The same things were measured in two ways. Each way mixes the same 10 hidden numbers, adds some noise and spreads widely along 5 directions of its own, which tell nothing about the thing.
In the rows, 128 means zero.
Some things both ways: the first way, then the second way.
[121 128 125 154 162 141 134 118 149 111 148 104 108 124 160 120 159 100
 143]
[123  85  84 124 128 163 105  60 155 106 119  54 111  56 153 138 124]

[140 113 155 119 131 156 117 154  99 174 132 116 169 141 103 144 117 189
 118]
[143 148 156 159 137 196 155 112 145 142 169 111 145 156 159 117 103]

[134 101 132 178 125 166 123  99  94 137 109 120 139 133 137 133  90 106
 102]
[167 142 209 190 138 162 126 123 170 150  67 180 113  69 105 155  83]

[141 106 123 168 145 114 163 131 175 139 125 142 142 102 177 128 132 138
 182]
[108 160 185 121  88 148 113  89 140 141 154  97 156 111 128 119 110]

[125 156 105 138 160 161 152  98 116 124 155 110 110 141 119 117 147 126
 166]
[158 149 158 102 150 103  97 111 160 124  70 158 102 113 100 195 121]

[ 62 148 117  91 134 124 141  92 129 133 119 129  91  97  97  91 161  76
 188]
[166 185 139 141  80 146 153 178 159  95 142 168 128 176 152 118 104]

[112  74 137 132 122 150 166 152 195 135 140 136 112 117 170 148 148 149
 131]
[158 159 237 142 106 219 123 154 122 108 144 128 174 107 195 125  35]

[117 107  65 131 139 131  78  61 144 145 146  92  92 139 112 152 130  58
 146]
[167 120 127 100 146  61 122 123 135 130 168  90 133 142  76 109 227]

[114 172 161 122  80 142 130 138 129 103 112 147 122 123  99 151 137 151
  92]
[143 137 136 147  74 168 127 118 146 101  71  88 128  80 178 167  40]

[ 81  80 122 104 144 135 187 130 132 125 128 135  86  99 134  89 177 108
 185]
[ 92 141 171 119 112 207 118 128 112 115 144  76 153 132 160  97  45]

[162 151 113  78  89 102  97 138 126 143 120 121 118 144 118  97 133 196
  90]
[119 136 158 149 178 201 178  88 175 124 129 107 139 100 158 140  78]

[158  98 156 181 125 200 115 103 157 136 196 116 133 162 111 132  78 140
 112]
[162 166 159 122 103 140 104 164 125 150 123 130 147 173 125 134  81]

[127 111 158 166 116 169 121 116 110 133  98 112 133 118  71 202 105 122
 109]
[134 164 172 136  66 152 145 143 125 130 133  56 151 146 142  93  75]

[131 115 125  86 105 114 100 155 133 165 151 135 115 133 116 125 158 175
 133]
[145 158 152 152 157 219 165 116 170 115 198 132 159 142 147 117 130]

[106 132 122 171 160 159 131 136  52 155 116 134 132 128 122 176 140 113
 122]
[ 62 130  83 137 118 118  90 111 174  93 200  79 134 166 180  87 192]

[133 142 160 160 116 100 137 155 146 130 114 166 178 108 153 133 136 147
 152]
[126 172 185 127  82 159 123 136 127 131 156 123 158 142 115 110 101]

[128  80 145 134 141 148 138 136 152 143 140 122 107 118 100 143  98 127
  96]
[114 107 146 153 103 139 144 122 129 132 113  98 147 104 144 140 111]

[118 114 124 102 123 119 164 111 148 103 107 114 113 108 128  80 132 122
 134]
[127 125 123 177 141 135 152 146 165 133  98 114 102 166 110 128 149]

[183 111  92  98  74 133  94  83 181 101 197 103  93 157 100 121 111 143
 114]
[179 136 171 104 158 108 132 132 151 142  96 140 123 112  76 149 132]

[169  98 138 212 173 151 103  82 183 123 134  76 138 137 174  98  71  94
 108]
[145 158 169 176 122 130 167 139 192 132 113 175 114 115 145 106  98]

[165 161 112 150 108 173 102  86  63 125 126 110 129 168  84 129  95 150
  81]
[105 124 104 137 173 147 127  94 198 140 102  72 123 103 152 123  82]

[133 113 117 142 150 158  95  92  76 151 153  89 115 129  92 129  94  91
 108]
[100 130 158  97  84  93 118 125 105 107 129 139 111 140 146 106 115]

[ 91 124 181 109 119 134 157 184 108 120 100 130 203 120 116 180 210 169
 170]
[190 174 159 170 128 162 132 157 153 121 142 139 112 185 112 118 151]

[118 117 130 143 130 154 103 108 135 144 127 105 115 129 116 154 109 108
 100]
[135 109 100 157 102 153 141 100 157 114 151  67 134  95 184 113 122]

[128 155 126 163 109 112 101 125 154 142 108 160 165 137 147 156 117 125
 109]
[165 157 151 158 135 137 141 155 187 127 173 124 169 128 141 112 147]

[105 135 143 123  81 154 146 141  25 145 118 162 173 112  70 211 145 146
 157]
[145 140 177 120  74 136  73  84 118 143 108 113 128  74  99 150 106]

[113 136 141 145 126 137 138 140  90 145 105 155 143 131 139 109 123 141
 106]
[100 158 173 127 136 151 114 171 115 121 149 114 156 213 132 113 119]

Other things, the second way, with their names:
j176: [125 120 158 145 185 115 149 146 186 117  88 188 127  92 125 158 119]
j313: [125 135 134 149  77 124 147 136 106 130 147 108 141 147 122  98 119]
j663: [ 99 104 145  89 100 145 135  72 115 117 129  10 133  77 141  97  91]
j345: [111 138 152 147 141 153 121 127 159 144  79 128 120 133 127 151  74]
j841: [139 153 157 110 135 145 121 128  95 135 165  91 151 189 116 127 133]
j744: [131 140 192 105 101 168 154 110  79 159 138  85 174 124  81 134  84]
j426: [155 149 156 134 124 154 122 178 145  88 132 126 145 159 163 142 123]
j13: [130 150 173  87 129  92 124 113 145 126 156 102 173 112 144 131 121]
j463: [141 180 184 119 117 101 142 129 168 105 161 196 144 125 164 137 124]
j650: [131 103 115 126 224 172 139  99 172 130 142  80 148 129 109 165 173]
j648: [123 121 172 128 206 138 127 106 162 132 100 177 127  92  78 166 135]
j623: [105 148 159  90  51 106 132 118  67 122 131  74 122 167  94 107 121]
j613: [ 89 115  84 171  85  98  77  93 140 142 105  92  85 157 132 128 166]
j908: [115 115 128 145 115  97 111 151 165 103  99 138 118 118 151 138 149]
j283: [140 120 156 112 117 150 141 143  95  95 142  75 150 151 140 142 142]
j867: [ 87 112 114 184 150  97 121 134 213 115 103 135 125 102 169 135 155]
j601: [100 166 109 163  65 143 124 125 136  93 169  63 109 220 179  87 157]
j490: [181 144 130 148 159 215 130 135 170 139 150 112 162 116 151 136  76]
j813: [102 128 149 124 146 111 147  87 162 114 157 132 115  98 167  85 121]
j374: [106 115 123 145 140 142 143 163 160 126 106  53 128 166 144  97 111]
j703: [105 144 127 160 160  88 118 140 180 113 145 143 117 191 154 127 191]
j883: [133 151 160 134 112 125 110  87 155 147 139  96 144 116 131 140 132]
j633: [136 122 142 109 112  99 146 125 130  98 146 101 119 127  90 109 191]
j326: [136 146 180 110  85 108 115 125  88 109  98 119  86 152  94 118 120]
j291: [ 84 145 151 116  94  86 103 121 164 110 166 125 140 125 163 100 158]
j801: [160 141 195 107 102 178 112 135  90  99 134 109 127 124 101 120 114]
j704: [138 111 149  97 152 121 140 160 120 104 135 109 141 139 142 116 123]
j914: [158 141 146 180 136 129 141 189 193 100  88 178  99 145 166 122 115]
j868: [136 160 219 119 152 147 157 173 135 116 111 208 114 170  59 138 144]
j715: [139 172 127 128  81 155 100 112 167 117 143 104 141 117 163 129  86]
j278: [100  91 102 145 110 157  94  84 144 123  94  45 137  68 156 157  94]
j73: [151 137 144 143 148 112 133 139 144 170 114  84 149 154 125 128 105]
j498: [161 155 215 121 130 175 126 108 141 129 150 176 165  72 127 159  97]
j720: [108 104  50 182 137 137 132  78 179 148 134  89 106 112 150 107 128]
j199: [144 137 141 108 185 225 118 149 137 109 218  61 181 168 181  82 100]
j366: [161 128 161 125 148 205 104 106 151 124 173  74 150  98  84 110 163]
j980: [ 97 146 157 101 104  80 111 137 117 103 106 107 108 195 172 147 132]
j336: [113 126 152 146 136  86 125 115 129 155 107 147 127 144  64 161 184]
j793: [137 167 160 144 102 146 143 115 165 115 160 137 139 129 162 122 117]
j850: [130 157 145 114  86 125 119  71 160 121 147  95 133  92 145 131 119]
j946: [161 153 145 133 113 185 140 127 122 134 165 116 142 159  97 128 139]
j751: [159 148 201 130 119 120 161 127 119 124  19 176 110  92  91 210  52]
j778: [121 142 150 208  89 181 129 106 160 139 102 175 137  95 161 174  87]
j405: [125 138 163 118 120 128 121 135 128 128 136 127 175 125 133 164 121]
j247: [ 85 122 103 150 130 140  97 133 124 123 183  36 147 228 164 113 199]
j177: [123 176 145 115 107 160 131 148 148 122 161 139 162 165 170 129  71]
j534: [112 120 141 137 143 130 120 129 157 117  93 100 135 106 150 143  90]
j483: [162 181 145 176  96 146 138 139 171  99 131 180 119 142 151 141 122]
j193: [112 145 131 159 106 162 152 152 157 117 137  75 129 164 163  79  90]
j726: [170 200 247 114  72 119 155 170 110 137 140 157 147 185 125 120  94]
j362: [109 132 176 123 156 184 102 145 157  99 147 114 174 112 192 138  85]
j578: [ 93 118 160  92 147 190 137 101 125 129 152  39 170 109 126 106  80]
j796: [130 147 175 196 105 195 132 114 147 145 108 144 143 114 135 157  84]
j395: [141 111  82 142 137  95 113 127 159 152 159  95 136 131  69  99 200]
j637: [132 129 135 130 113  85 143 133 156 100  88 158 106 116 138 159 137]
j504: [173 143 180 121 134 147 112 154 148 123 133 124 124 125  79 103 146]
j302: [174 133 161 209 206 203 151 168 202 156 130 161 134 150 117 123 136]
j229: [129 160 157 127 146  71 122 168 125 128 113 119 107 224 149 103 121]
j209: [ 77 122 158 120 163 144 137 125 131 128 163  71 178 173 134 147 170]
j351: [160 135 180 128  96 116 155  96 116 152  78 100  99 103  84 127  93]
j173: [ 89 154 133  79 137 105  85 107 119 118 139 110 144 161 124 149 125]
j806: [133 171 151 130 106 135 130  98 171 114 100 129 110 122 142 158  96]
j343: [121 168 217  88  98 125 147 170 126 102 132 157 150 133 167 100  55]
j913: [158 152 181 176 113 186 156 139 140 125 147 140 132 153 156 127 111]
j342: [130 165 160 124 146  92 161 157 173 112 140 167 103 187 142 101 143]
j673: [162 121 140 126 106 168  90 108  89 164 101  88 119 138  33 161 140]
j38: [ 95 133 113 132 147 128  88  94 175 125 109 138 128 120 137 178 127]
j857: [121 158 112 178 143 142 136 144 192 122 141 158 139 170 185 139 117]
j972: [129 140  98 152 116 102 107  41 169 155 118 113  85 111  85 135 170]
j328: [ 94 143 127 156 117 110  90 134 122 110 127  99 104 235 126 149 207]
j43: [158 180 174 126  79  54 142 182 139 122 128 172 120 188 139 112 136]
j818: [156 131 124 151 107 119 145 180 135 129 104 161 122 159 108 136 129]
j747: [ 98 132 118 140 135  84 146 152 170 127 109 132 142 143 172 125  97]
j791: [180 173 193 134  99 126 129 115 124 157 132 136 127 153 104 141 123]
j68: [145 183 162 182 152 170 129 151 209 122 129 189 128 178 123 166 155]
j462: [128 128 139  94 134  99  98 141 126 119 132  89 110 182  74 115 198]
j535: [133 164 219 103 138 150 138 116 126 105 101 164 126 131  93 185 117]
j388: [ 68 112 120  66 135  86 127  69 126 113 113  32 124 108 176 108  75]
j982: [ 99 177 184 143 137 197 129 117 161 143 126 120 137 171 135 131  67]
j470: [ 93 153 171 145  84 133 124 109 137 124  70 182 103 123 121 178  93]
j99: [195 126 165 149 187 155 160 150 163 151 119 179 149  89  84 144 114]
j852: [150 130 165 133 203 177 162 170 164  98  95 124 124 140 108 134 107]
j21: [107 120 160  93 162 141 150  89 122 119 120 115 109 116  69 124 131]
j108: [175 121  95 158 105 117 148 162 133 135 150 134 129 156 110 116 169]
j59: [112 104 144 129 173 124 124 124 125 117 109 143 114 135 123 144 136]
j808: [152 153 119 146 132  85 136 170 138 146 145 113 112 243 105 108 184]
j35: [125 147 177  78 141 127 150 151  72 144 139  54 174 205 118 140  96]
j822: [172 154 168 130 115 145 135 119 144 120 146 191 133  97 136 139 106]
j260: [130 145 177  95 103 132 155 167  84 107 196  53 179 211 118 106 187]
j444: [137 105  91 140 188 161 100  88 191 106 145  87 106 106 127 128 183]
j520: [138 139 123 132 108 153 137 128 147 115 113 112 134 123 175 144  72]
j49: [128  97 105  73 160 141 131  87 146 120 140  29 137  69 105 102 120]
j693: [142 143 175  89 134  95 141  88 155 127 141 115 137  84 109 122 136]
j155: [156 139 146 117  97 104  97  91 134 142 116 110 139  94 102 171 142]
j669: [107 138 128 161 116 124 104 141 179 113 105 197 109 118 142 139 127]
j592: [141 138 122 164 151 158 136 117 180 157 123 139 148 113 133 153  99]
j977: [135 105  76 145  87 122 114  95 126 126 148  34 100 133 138  78 157]
j775: [ 97 134 114 165 112  82 122 137 145 147 151  80 130 220 124 125 220]
j110: [116 153 130 124 124 129 114 145 132 123 130 112 105 213 150 111 124]
j555: [122 165 192  99 130 132  82 127 107 130  73 109 121 167 117 172  72]
j402: [126 125 164 135  78  71 137 164 152 121 109 142 146  83 175 108  86]
j98: [171 153 190 142  83 121 100  99 136 132  94 196 101  65 111 153  95]
j175: [154 166 177  71 174 133 135 166 132 116 148 129 150 181  87 135 133]
j954: [158 158 178  83 163 147 134 143 132 116 143  85 139 178 151 124  99]
j53: [143 101 145 145 129 110 162 107 133 128 103 129 119  91 107 155 153]
j305: [130 134 195  91 131 204 129 112 129 132 174 103 203  60 168 119  36]

Some of these things the first way, each followed by its name:
[ 98 186 133 154 182  84 119 132  82 136  69 119 182  93 115 159 149  77
 146]
j633
[ 65 116  97 134 171 135 146  66  91 126  83  86  93  87 142  90 164  35
 192]
j326
[120 155 103  55  99  71 126 132 176 101 138 140 135 127 138  82 157 137
 123]
j704
[109 119 129  95 102 155 146 109 116  97 133 114 114 128  94 128 130 116
 103]
j914
[118  84 170 165 131 137  80 131 148 145 126 115 140 132 126 135 116 100
 100]
j313
[125 150 153 153 147 129  98 157 132 150 119 126 137 128 124 163 115 135
  64]
j283
[125 137 165 132 152 146 148 143 122 135 126 109 204 123  74 183 120 147
 151]
j43
[129 142 121 119 144 124 107 143 112 171 143 127 158 139 105 162 143 155
 144]
j463
[ 30 142 146 126 180 114 176 142 121 142  76 140 144  90 158 102 216  85
 220]
j483
[157 177 174 163 137 135 158 148  98  94  87 127 203 125  93 154  88 159
  72]
j374
[129 141 137 125 135 131 141 133 170 145 165 148 133 132 137  79 126 154
 156]
j177
[134 183 110 120 150 114 116 121 105 141 140 129 146 145  96 118 142 141
 145]
j175
[119  96 141 158 146 144 169 162 181 135 115 139 126 126 199 122 145 157
 112]
j247
[118 163 136 119 145 141 171 134 103 128 116 120 142 112 100 143 166 159
 182]
j806
[162 110 134 104  53 118  77 113 164 107 157 126 134 156 162  62 125 156
  91]
j720
[168  67 140 142 106 168 120 125 157 126 171 115 127 162 137 112  89 160
  78]
j302
[115 110 148 112 181 102 184 158 231  89 153 107 128 102 157  97 179 125
 177]
j637
[114 108 148 127 115 121 167 130 161 107 153 149 135  99 149  87 149 123
 188]
j673
[136  72 142 150 143 149 124 127 198 147 141 101 109 124 175 107 109 136
 116]
j913
[145 147 101  98 135 112 123 142 141 141 148 130 108 153 133  99 150 175
 113]
j650
[147 157 156 143 155  78 155 193 186 146 151 174 218 125 172 117 137 184
 159]
j305
[100 128 129 160 141 152 161 114 133 119 117 144  99 117 148 118 131 100
 119]
j278
[126 161 103 141 129 126 116 116 108 110 130 125 134 144 170 114 171 119
 130]
j444
[113 118 140 184 185 139 161 119 125 111 129 108 168 110 135 160 149  78
 179]
j504
[167 114 110 147 145 154 145 104 208 114 157  92  85 137 178  91  98 148
 101]
j980
[118 122  98 146 129 127 154 102 143 115 107 145  98 124 162 101 114 103
  97]
j867
[125 134 130 170 113 130 151 101 142 103  98 140 147 108 215  61 112 106
 130]
j613
[121 101 107 157 113 148  78  73 103 139 151 124 117 148  96 139 107  64
 121]
j395
[124 152 100 132  78 108 109 115  78 133 115 161 138 115 127 169 144 115
 136]
j366
[134 112 139 136 141 136 126 141 147 147 143 114 140 125 127 150 143 150
 151]
j793
[125 165  64  69 120 110 126  78 107 122 104  98  99 131 106  91 154 126
 145]
j388
[129 100 129 153 136 152  82 124 150 164 144 111 119 159 157 113 135 138
 115]
j841
[ 97 130 114  96  90 128 137  92 108 114  80 126 102 109 105 106 135 105
 125]
j193
[112 101 122 105 164 111 131 126 149 146 125 100 113 108 108 118 127 105
 134]
j53
[152 141 132 158 157 116 128 138 121 137 123 126 143 128 126 122 117 142
 117]
j578
[166 159  77  92  41 106  67 102 137 150 145 153 121 160 103 155 107 170
  87]
j13
[129 138 134 149 165 108 168 145 187 123 124 119 163 100 167 146 176 143
 210]
j850
[167 164 145 164 114 144  90 154 101 138 163 148 158 172 137 130 136 182
  93]
j173
[108 115 155 106 103  99 152 146 184  79 108 119 181 105 171 131 192 128
 170]
j977
[125  85 115 102 123 127 130 152 148 166 180 142 116 128 121 147 158 153
 166]
j498
[142 154 108 148 145 138  81 119  26 169 132 128 140 160 101 111 108 129
  86]
j648
[111 142 148 132  98 135  97 141  46 137 113 132 153 120  89 193 149 119
 104]
j801
[126 125 149 137 122 122 106 123 102 134 112 110 132 105  90 147 123 111
 131]
j623
[151 136 123 103 137  99 134 128  90 132 141 123 130 107  93  93 111 134
 131]
j868
[127 119 155 164 171 119 121 138 133 175 116 130 149 112 113 119  98 124
 142]
j744
[137 120 114 186 197 144 139 137 131 186 115 132 100 134 145 126  82 137
  84]
j209
[142 146 114  93 120 101 138 146 127 134 131 132 103 115 122 114 157 171
 141]
j535
[131  88 103 116 111 151 117  82 189 103 130  83 106 160 174  74 146 125
 117]
j229
[138  69  92 111 162 122 109 104 162 137 151  67 107 135 152 103 157 108
 155]
j813
[112 115 115 109 145 154 179 138 117 137 171 147  91 134 118 101 167 153
 168]
j38
[136 129 103 137 132 137 114  85  98 126 106  90 103 114  86 168 116  96
 119]
j663
[151 139 104 136 175 130 115  86 138 133 133  74 135 135 131  88 110 114
 137]
j342
[128 137 115 188 168 154 143 130 140 148 139 148 113 143 181 116 109 126
  96]
j362
